There are 4 ways to turn a row about zero (a turn may also mirror it). The second row of each pair is the first, turned, with some noise. The first 40 pairs use one turn. New pairs use 3 turns, one after the other, and a turn may come again.
Known pairs, each followed by its turns in order:
[-16  13  26  23   1 -41  22  39 -20]
[ 52  17 -15 -25  32  19   7   9 -28]
N

[  7  18  29  16  42  -5 -19  42  43]
[ 51 -17 -51  15  22  31  18 -17  -1]
C

[ -5 -44  34  37  31 -32  -6 -45  35]
[-39 -37 -21 -55  16  22 -30  23  37]
D

[-27  42  36  13 -14 -34 -27  44  43]
[  9 -37 -42  50 -19  57  15  -3   6]
C

[  5 -23  21 -27  23  37 -19  15 -15]
[-27  -8 -28  18  25  -4  25 -32  -7]
D

[ 13  11 -29  44  24  -6 -29  44  21]
[ 47  38   1  18 -19  22 -41  -7  29]
N

[-17 -38   9  28  36  35  -7   7  20]
[-27 -13 -11 -20 -42   7  32  35 -14]
H

[-14  23 -43   7  43   6 -21  14   5]
[-11  36 -22 -29 -36  -1  11 -18 -31]
D

[ 25   0 -27  34 -41  11 -41 -43 -15]
[ 18  24  -1  -2   5  41 -41   2 -60]
H

[  7  35 -45   6   9 -14 -10  26   5]
[  7  26   8  -9 -52  -8   4  -5 -20]
D

[ -2  34 -40  40 -41   1 -33  23   2]
[ 27  11 -10  23 -62  14   1  37 -25]
D

[-19  36   2  -2  -7  40   4  13  16]
[ 11 -26 -26  21 -20 -29  -1   7 -23]
C

[-14  32 -20   7 -27  42  27 -10 -13]
[-11  -2   7  23 -25 -47 -11  15 -29]
C

[  3 -21   8 -14  40 -18  -1  11  26]
[-15  12 -31  20  11  20 -19 -24  -6]
N

[ -4 -22 -25 -11 -29  42  15  31  29]
[ 17 -43  20 -19  -9 -10  -9  30 -45]
C

[ 15 -15 -14   5 -20  30 -19  -5  45]
[  5 -40   3  -3 -17  29  36   6 -12]
D

[-22 -32  32  16  39  40 -41  -7  25]
[-27   4 -26 -39 -21  12  54  39 -22]
H

[  9  -7 -23 -19  30  15  -8  23 -44]
[  3 -29   8   9 -19  28 -39  19 -24]
N

[ 21 -29  15  25  -5 -34   1  13  31]
[-17 -43   9  -8 -27   4 -27  -1  24]
D

[-25 -43 -28  36  16  19  -3 -35 -23]
[  9  51  17 -25  -3 -25   7  50  17]
C

[-45 -26 -16  -8  43   9 -17  -5   1]
[-20  10  -4 -29 -34 -43  27  13 -17]
H

[ 18  23  11  27 -30  -3  39 -18  10]
[-20   8  17  49  19  -8   1  -2 -30]
C

[  8   2  25   2 -42 -28 -13  28 -33]
[ 50 -14  13 -23  -2  -8  17 -22 -32]
N

[ 44  -8 -40 -43  36 -16 -32  -3  27]
[-24  41 -67  -8 -20 -10 -29 -26  14]
H

[  1 -42   7  36 -24 -36 -30  -4  24]
[ 26  -8 -16 -17  -1  12  21 -60  41]
N

[-10 -29 -33 -27  40 -40 -21  27  18]
[ 24   5 -20 -49   1  48 -35   1  21]
C

[-23 -27 -15 -25  25  27 -23  43  34]
[  2 -18 -54  -6 -40 -31  41   3  -3]
H

[ 31 -26 -32 -27  -1  22 -36  30  44]
[  7  -5 -80   8 -36   7  -1 -16  -9]
H

[  4  -7  21 -27  44 -19  14 -11 -45]
[-25  48  32  -5  -9 -11  19 -14  34]
H

[ 41 -30  20 -31  38 -37   5 -29  -2]
[-37  -5  -9  24  14  48  17 -42 -30]
N

[ -6  37 -41 -27   6 -29   3  44  18]
[  3  31  39  -4 -47  -6 -11 -34 -35]
D

[ -2 -44  41 -15  44 -24  44   5 -31]
[-44  10  45 -13 -25   0  38 -28  47]
H

[  0  21 -20  25  25 -15 -28  -4 -13]
[ 18  18  -2   2 -36  32   3  14   7]
N

[-43  30  14  18  43   9 -27  -8 -12]
[-30  39 -41 -21  14  -1  -8  21 -35]
D

[  4 -36 -29 -26  -2 -35   4 -31 -15]
[-32  28  23 -42   5  17 -31   2  12]
C

[-33 -12  17 -28  17  42 -36 -39   5]
[-36 -31 -43  25 -33 -28  12  15   8]
N

[ 40   3  10  17 -16   9  10   1  23]
[ 10  -4  17  15  21   8  20 -14 -36]
C

[ -3 -44 -12  26  45  25  21 -25  41]
[-44 -22  -7 -45 -48   7  -9  29   0]
H

[ 15 -23  15  25  30 -39  -2 -29 -29]
[  4 -14  -7   6   1  63  38  -9   2]
N

[-42 -14  25  29 -41 -18  35   6  21]
[ 33 -30  12   4  17  25 -59  21 -11]
D

New pairs, each followed by its turns in order:
[-11  28 -34  -8 -40 -16 -31 -12 -20]
[-39  -8  12   2  11  33  35  31  -2]
N D H

[ -4  -8 -36  24 -17   0 -41  25  23]
[ 16 -44  -8  22  33   2 -29 -14 -23]
N D D

[-32  28 -19  37 -21 -26 -38 -16  34]
[ -4   7  36 -13   3  55  22 -41  32]
D N C

[-35  28 -37 -24 -22  12  32  22 -24]
[ 31   7  20 -60  -9 -29  -3  23  21]
N H D

[  7  37  15 -14   8  31 -10 -31  27]
[ 32  -3  -2   3 -52  -5  29  -3   6]
H N N

[ 35  -9 -10  15 -41   0 -21  43  -6]
[ 15  16   1 -43  54 -18  -1  -4 -10]
N C D

[ 11  18 -40 -26 -45   5  -5  10 -23]
[ 14 -29  -9 -32  40  38  -8 -13 -13]
N C D

[ 20  24  27  -3 -40  19  11  -8 -26]
[ 34  26  -6   8  25 -14  27 -21 -27]
D C C

[-36  20 -21 -26 -43 -18  14 -25  21]
[-24  33 -26 -15  44  37 -14 -23  -6]
N H C

[ 21 -11   1  33   6 -33   7  34  21]
[ 31 -25 -27  -9 -40  -2 -10 -12 -19]
N H C

[  5  43 -37 -17 -36  35 -13 -43 -17]
[-52  -3  29 -44 -36  19  -4   0  29]
N H H

[-28  34  39 -38 -33 -21  29  18  30]
[ -8  -8  30  30 -58  37 -43  -2 -10]
D N H

[ 31 -25  13 -30 -11 -17  -8  25   4]
[-22 -19  22 -13 -24 -27  -1  -2 -32]
C N H

[ 35 -29  42 -21 -44  25   3  27  30]
[-37 -11 -27 -32 -68   4 -16  22   8]
D N H

[-25   7   7  32  17 -13  -8  -8  36]
[-25  13  46   7  -5   3 -13 -25 -11]
C D C

[ 11   4 -29  -5  23  12  -8 -16  14]
[-15  13  12  23 -30  -1   3 -18  10]
N H H

[-42   1  12 -11  43 -13 -42   5  31]
[-14  16  13  31 -45 -22  47  -7 -22]
H D N

[ 11  -9   8  32 -23  11 -28 -11  28]
[-24 -33   1  29   4 -14  -3 -26  16]
D C D

[ 11 -30 -11 -39 -38  35 -17 -28  -5]
[-11  -8   8   8 -30 -10  66  23 -19]
H H D

[  8 -37 -11 -40   9  24  40  31 -41]
[ -8 -32 -54 -24 -51 -12  14   1  29]
D H C

[ 28 -28  31 -24 -23 -16   7 -26  -6]
[-36  24 -16  32 -20  15 -27 -10  -6]
N D N

[-37  35 -12 -15  13  34  41 -34  -2]
[-36  32  53   6  25 -19  -8  -3 -26]
C H H

[-41 -41  44   6 -43  37   0  27  23]
[ 40 -24  31 -40  13 -56  13  35 -11]
D H N

[-35  -5   9  27  -2 -35  13  31  12]
[-46  -8  -1  32  25  -9 -24  -1   3]
N D C

[-17 -39 -29  -2 -22 -14   3   4 -25]
[ -7 -22  11 -21 -47   9  -7 -19  -3]
C C H

[ 44 -41  15   7  45 -27 -43 -36 -44]
[-15  48 -16  22 -18 -89 -14 -12 -10]
H D D

[ 34  29  37  14  36  39  40 -37  29]
[-24  -9 -52  48 -33  39  23  15  46]
C H C

[ 16   6  44  -5 -17   4  37   3  -6]
[ -1   3  12 -39  25 -13 -16  18  31]
H D C

[ -9  44  -3  16 -22  -1  -8  21 -15]
[  4 -10  33  32  16  -4  13 -18 -26]
D N N

[ -3  40 -31  -2  35  41 -34  -7  30]
[-50 -10  -6  12 -12  53 -36  31  13]
D C D

[  2  17  10  23 -30  18  -8  40   2]
[-23  -2  23 -18  -4  15 -12 -38  24]
H D N

[-26 -22  -9   2  -3  -1  -5 -14 -37]
[-22 -19  17 -37  12 -11   7  10 -19]
H C H

[-36   3 -35   0  41  22  -7  31 -28]
[-37 -31  -7  40 -35  10 -10  35  -2]
H D D

[ 14   2  -3 -35  38 -36   3  11 -18]
[  6  27   5 -43  17 -10  28 -30 -10]
N C N

[ 33 -45  39 -37  13 -40  11 -34 -25]
[-10  14  70 -10  -2  16 -27 -59 -23]
C H D

[-33  44 -12 -21   9  20 -28  19  15]
[ 26  36 -12  31 -13  22 -14 -38  -4]
D D C

[-32  43  12 -26  18 -39 -44  -6  -2]
[ 13  -2  28  -8  49  20  35 -13 -49]
N C H

[ 41  26 -21  41 -44  -8  16  24 -38]
[ 11  15  34  34  53   7  -7 -29  50]
H N N

[-24  20  -9  -2 -12  44  34 -27  42]
[ -5   6 -77  19  18  -6  -5  -6  18]
D N D

[ -3 -40  27  21  10  38   1 -25  -9]
[-18   6 -26   0  -4  41  26   9 -39]
D N D

[  1 -30 -27  36  19  15  31 -32  35]
[-36 -17 -15 -57   1  -8   1 -13  42]
D C C

[ 18   9 -22 -11 -21  29  -3 -17  27]
[ -3 -43   2  -4  14  -2 -19  -3 -28]
C N N

[ 37   0 -20  44   3   6  -8  11 -34]
[-26 -20 -31 -24   7 -10  22  -9 -46]
C H D

[-32  17  34  18 -39  19 -21  30   0]
[ -3  -8 -37  17 -28  57   8  -8   4]
D N H

[-29  11 -27  -3 -13 -37  40  16 -23]
[  1 -25 -42 -10  -5 -29  38   6 -20]
H D H

[ 18  21  34 -35 -20  -3  20   2  24]
[  0  -7 -46   8 -26  30  -5 -29   1]
N D C

[-43   4 -27  -8 -36 -26   1   6 -16]
[ -2  50 -38 -10  -1 -21 -13 -20  17]
H D N

[ 15 -35  -2 -43  15 -25 -17  25 -33]
[-10  29 -19 -32  28 -29  15 -13 -42]
N C N

